The rows come from 4 hidden closed curves, with some noise, and rows from the same curve form a group. Each curve winds through 8 dimensions. The rows are also pushed far along 4 directions, which tell nothing about the answers.
In the rows, 128 means zero.
Some rows, each with its group after it:
[133 110 140 142 127 157 108 105 127 106 146 110 122 136 123 119 119 154
 118 121 132  80]
z318
[145 137  79 105  88 152 123 157 181  95 177 169 200  91 117 160 122 149
 144  75 164 177]
z318
[116  91 146 146 109 105 103  59 103 110 156 134  72 102 161  97 128 132
 118 123 140  74]
z318
[155 106  62 108  97 160 169 148 134  74 191 147 191 130 135 164 111 124
 144 125 168 167]
z980
[164 151  88 151 143 119  81 147 126 146  80 171 141  68 126 162 143  93
 180 115 129 171]
z360
[ 84 110 113  76  96 168 165 166 193  96 144 116 135 178 115 146 117 191
 125 161 149 104]
z980
[135  95 136 111 135  84  92  72  99 134 169 144 103  73 168 124  72 134
 122  59 152  87]
z577
[ 98 133 140 157 130 149 143 162 125 104 103 101 139 183 126 104 163 135
 129 192 141 165]
z577
[138 146 114 127  84 167 186 203 134 111 123 109 151 195 138  99 158 128
 119 179 135 190]
z360
[ 77  87 186 136 112 130 121  90 109 125 132 101  64 146 113  98 179 142
  87 153 114  49]
z360
[119 161 130 167 139 127 107 140 100 169  90 107 121 133 128 114 199 117
 118 146 130 170]
z577
[134 115  60 142 114 137 217 140 154  97 154 142 176 173 164 148 100 123
 121 198 139 168]
z577
[117  89 194 117 152 129 122 129 128 142 142  72 106 157 133  93 123 134
 105 150 116  93]
z980
[ 71 117  88  79 121 109 135 141 182 126 125 164 151 104 125 171 129 163
 146 125 166 154]
z360
[ 74  88 180  98 126 103 150 148 115 107 131  81  91 177 100 123 164 131
 108 130 151 131]
z980
[142 105 142 147 121 144 156 114 153  97 162  91 120 173 135 113 107 140
  98 142 125 101]
z980
[119 121 135 151 142 132 145 117 117 155 130 107 103 153 153 113 147 118
 119 193 111 106]
z318
[118 136 118 140 125 107 141  90 139 110 152 167 125 112 119 150 110 120
 140 123 120 106]
z577
[124 134 136 140 123 130  79 107 117 126 108 147 120  91 130 114 126 146
 134 100 134 110]
z318
[139 158  71 130  94 188 173 158 142 108 177 146 214 157 148 118 129 147
 137 176 154 190]
z360
[106 107 117  96 107 114 172  90 118  94 169 157 107 137 143 133  68 141
 131 132 135  77]
z360
[132 152 104 118 104 165 141 130 136 118 167 163 172 116 115 136 128 136
 141 127 131 131]
z360
[131 157 165 194 154 129 156 124 102 150 111  88 132 180 128  86 168  97
  98 187  95 153]
z318
[144 140 199 160 144 152 142 145  78 148 118  70 129 172 101  74 190  82
 103 171  84 141]
z980
[166 147 133 187 169 122 106  77  85 135 135 108 142 118 137 114 119  99
 120 119 115 134]
z360
[105 127  83  74  94 133 162 161 117  95 131 159 145 123 129 147 128 136
 153 133 167 170]
z577
[102 116 100  89 113 101 151 158 202 105 159 156 150 133 118 181  93 155
 136  89 163 158]
z980
[160  97 148 155 107 152 128 107  82  90 154 124 120 122 136  97 137  96
 125 147 115  96]
z318
[144 121 114 173  83 160 176 159 130  99 176 118 149 188 187  85 130 130
 110 192 150 166]
z577
[188 128 128 178 164 110  68  92 105 166 114 130 118  67 141 136 122  94
 130  77 105 108]
z360
[168 115  93 150  99 147 175 100  80 111 181 131 132 139 171 106 125 100
 116 156 134 130]
z577
[155 118 118 180 133 124 161  71  78  95 159 143 126 132 166 104 102  77
 138 185 111 113]
z360
[107  90 148 106 137 120 147  86 127 122 165 133 114 128 110 149 108 129
 113 126 110  57]
z318
[105 100 160  89 114 112  86 102 111 118 129 149  90  75 100 133 138 131
 139  74 130  79]
z318
[147 120  99  93 101 162 110 129 147 105 187 161 172  90 146 133  95 148
 165 110 159 132]
z980
[ 95 131 183 129 137 115 131 171 162 131 102  87 110 176  79 134 178 130
 109 125 118 148]
z980
[109 122 169 129 122 140 119 132 134  96 118  79 103 167 111  93 154 141
 121 142 134 126]
z980
[138 155 106 173 132 127 109 118  93 153 122 133 131 117 149 121 168 112
 131 142 138 155]
z577
[149 161 130 183 129 137 126 139 122 150 111 122 163 122 136  94 190  91
 122 164 108 193]
z318
[ 78 118 183 125 126 105 161 102 114 138 139  98  66 171 106 112 176 116
 101 168 110  91]
z318
[212 137  90 171 132 121 154 101  85 120 144 136 155 111 170 112  94  74
 121 117 108 161]
z980
[151 186 107 144 158 162 126 182 136 153  64 114 174 145  92 142 173 105
 156 168 102 196]
z360
[195 109 115 152 143 129 151 110  93 111 136 117 142 115 163 103  94  72
 132 152 101 138]
z577
[ 89  98 115  92  99 132 135 135 125  85 170 132 140 137 145 130 110 165
 133 116 191 140]
z577
[189 174 176 169 162 112  59 135 133 190  86 116 130  74 134  83 138  90
 141  96  80 162]
z980
[109  77 113  90  99 124 175 137 108  90 190 141 137 150 166 132  89 130
 139 152 170 126]
z980
[ 48 116 133  60  81 118 120 162 185 134 125 158 123 104  88 159 188 179
 125  98 159 135]
z360
[156 131  63 109 114 178 134 149 136 108 152 158 181 117 147 152  96 141
 171 145 153 141]
z360
[124 117 149 173 179 111 136  67  64 118 100  89 101 159 125 115 114 106
 103 156 106  81]
z577
[ 96  81 107  95 118 105 138 113 146  88 180 142 146 120 161 141  83 156
 133 109 188 136]
z577
[185 142  44 126  95 155 178 159 124 121 178 153 202 116 163 140 132 101
 134 134 150 211]
z577
[166 128 134 180 141 145 110 139 116 143 110  99 130 138 131 120 162 108
 110 135 110 138]
z360
[ 95 125 115  59 113 109 104 148 184 136 119 169 119  95 104 174  93 181
 138  58 147 102]
z318
[183 121 166 179 124 181 141 163  98 111 108  74 157 164 115  73 189  79
  97 177  80 159]
z318
[ 66 119 119  62 101 146 111 157 190 133 116 147 132 110  82 167 169 187
 132 111 147 112]
z318
[107 167 170  80 146 116  84 116 164 170  86 124 108  90  68 126 143 156
 123  68  90 106]
z980

New rows, each followed by its group:
[125 119 165 115 133 114  62 120 140 163  83 108  72  85 115 114 172 137
 125  94 118 105]
z318
[127 114 116 116 103 146 114 109 153  90 173 148 148 110 120 144 109 159
 125  83 155 107]
z318
[159 130  88 151  87 138 172 120 117 108 172 162 133 128 171 120 118 104
 134 164 133 143]
z577
[ 87  97 119  32 131 115 119 117 133 148 145 151 126  83 101 174 102 161
 134  75 145  77]
z980
[108 129  87 151 110 151 192 157 147  84 136 140 163 191 149 136 116 141
 130 209 147 159]
z577
[ 86 114 142  91  99 164 168 197 158 111 107  85 112 214 111 116 152 174
 106 178 138 122]
z318
[181 151  60 130 141  97 122 119 132 177 116 181 155  53 164 159 102  90
 152 103 111 169]
z577
[150 169 105 139 104 166 173 180 137 118  99 123 156 171 139  93 147 119
 135 190 115 189]
z980
[200 146 133 188 159 131 102 125 118 137  83  86 125 127 145  97 134  93
 123 130  97 158]
z980
[ 55  93 126  64 100 123 201 159 117 102 121  84  98 205 128 117 153 168
  90 164 166 137]
z577
[106 117 144  61 105 171 174 166 146 118 132  76 149 176 111  88 155 162
  96 160 125 147]
z980
[109 133 134  96 111 125 143 146 114 148 110 110 102 138 112 120 184 130
 111 125 124 143]
z577
[138 125 114 106 118 110  88 138 146 128 140 161 148  59 109 162 149 117
 151  60 150 165]
z360
[ 59 111 119  32  91 140 165 164 140 115 109 120 106 157  99 141 154 182
 115 129 153 114]
z980
[143 111 130 133 136 148 112  79  92 116 180 155 134 102 149 123  79 117
 163 147 128  68]
z980
[174 109  96 125 124 179 156 147 132 114 192 127 203 132 137 138 115 114
 135 147 130 147]
z980
[118 154  83 136 104 159 182 151 115 112 151 130 172 174 117 146 155 135
 110 150 148 164]
z577
[ 88 140 131  73 136 128 136 162 149 136 128 146 158 128  84 163 137 136
 156 129 138 151]
z980
[191 161 163 184 175 122  73 128 134 174  76  92 124 108 116 108 144  95
 118 102  78 140]
z980
[144 120 114 110 111 139 175 124  96  66 172 123 126 168 135 124  84 118
 141 132 152 129]
z360
[ 84 140 129  83 148 102 100 117 153 141 129 130 141 101  87 163 136 160
 130  62 156 143]
z360
[127 149 144 174 154 124 105 131 106 158  59 119  97 136 135 110 155 108
 137 178 101 127]
z577
[120 109 136 172 127 123 154  75 123 117 161 126 128 138 142 119 136 118
  93 157 111  93]
z360
[140 152 145 131 142 136 168 165 103 131  68  87 134 174  97 106 159 101
 109 161  88 167]
z577
[ 68 114 129 103  94 158 168 140 128  78 164 135 142 174 113 133 134 166
 124 158 156 109]
z318
[123 147 121 111 140 127 148 154 122 170  77 101 121 146 105 134 175 125
 106 139 106 150]
z577
[ 99 124 178 144 133  91 108  70  91 106 149 129  89 119 112 115 115 121
 116  86 132  88]
z577
[ 41 117 186  79 128 119 160 209 169 142  80  79  98 208  72 137 193 160
 105 162 130 144]
z980
[ 86 130 118  63 137 103 122 124 148 131 150 175 149  87  94 178 102 138
 170  89 148 126]
z980
[104 133 151 168 132 100 183  83  77 113 134 110  95 182 127 108 124 109
  83 147 111 104]
z577
[147 117  73 110 128  97 120  75  80 108 157 191 131  56 161 153  72 101
 172  94 156 120]
z577
[119 126 102  71 126 130 137 117 145 104 133 136 144 108 118 138  98 151
 144 106 143 133]
z980
[159 117  58 157 122 146 156 124 139 118 184 143 189 131 180 146 100 133
 124 146 162 167]
z577
[153 128  85 167 114 134 159  99 106  94 160 165 145 121 161 133 116  87
 153 175 130 141]
z577
[164 109 101 133 123 145 151 136 123 102 182 115 184 138 161 121 102 125
 117 119 156 167]
z577
[168  91 109 185 120 141 145  79  73  72 199 127 147 141 201  94  74 105
 128 161 157 120]
z577
[154 137 140 190 139 153 147  94  61  96 118 109 117 156 127  98 153  76
 137 194  98 116]
z577
[ 85 102 176  74 138  87  87 114 122 152 117 104  81 104 115 120 133 161
 103  61 147 100]
z577
[117  90 152 139 128 113 128  77 132 123 143 112 112 112 131 108 145 127
  88 126 113  90]
z318
[167 141 110 208 134 111 186  71  65 106 169 136 139 160 167 109  90  80
  99 152 110 129]
z577
[177 144  84 149  90 145 139 120  95 101 193 170 171  98 159 123 115  99
 149 109 150 169]
z577
[171 135  81 126 115 166 175 124 132  89 157 120 180 145 151 113  97 122
 137 159 127 161]
z980
[110 125 125 112 158  79  86  83 129 187 127 163  93  63 141 157 106 127
 151 105 124  87]
z318
[122 121 197 135 172  90  87  74  99 175 105  87  93  99 119  86 150 112
  92  96  94 102]
z360
[149  85  95  98 118 111  93  96 145 132 168 167 134  49 165 150  90 134
 148  83 153 109]
z318
[ 98 108 163  77 133 119  91 130 138 132  97 112  97 101  96 126 152 136
 140 110 126 106]
z577
[125 142 141 116 132  95 101 160 178 182 103 125 131 100 126 130 158 130
 120  94 121 174]
z577
[181 152 129 219 146 118 109  75  88 148 137 143 146  87 168  91 142  68
 125 150  97 149]
z318
[154 126  98 130 153  72 115  59 103 170 126 169  97  59 154 153  88 102
 131  86 110  94]
z577
[177 109 119 165 114 156 183 112  99  92 194 111 156 169 165 101  89 115
  94 147 128 124]
z577
[149 142  80 155 133 109  85  65  83 142 159 191 129  52 162 154  94 116
 162  87 153 109]
z577
[107 112 105 102  76 133 184 132 126 102 168 142 113 154 145 121 138 136
 118 154 146 127]
z577
[122 155 110 112 117 125 130 194 190 123 111 160 190 122 116 148 119 133
 151 113 141 213]
z577
[170  92 151 164 172 143 112 122  86 145 134  90 128 136 164 106 112  94
 134 166 113 105]
z980
[ 70  87 116 116  86 127 186 103 134  61 180 131  91 189 125 153 110 168
  99 143 169  70]
z360
[ 92 128 170 139 111 117 147 126 119  95 140 112 111 165 113 103 152 125
 113 139 135 136]
z577
[106 134  92 148  95 109 177 111 103 102 169 161 127 155 164 127 116 129
 119 146 163 149]
z577
[108 156 164 113 134 105 120 181 151 177  88  89 110 148 104 114 194 120
 125 131 121 189]
z318
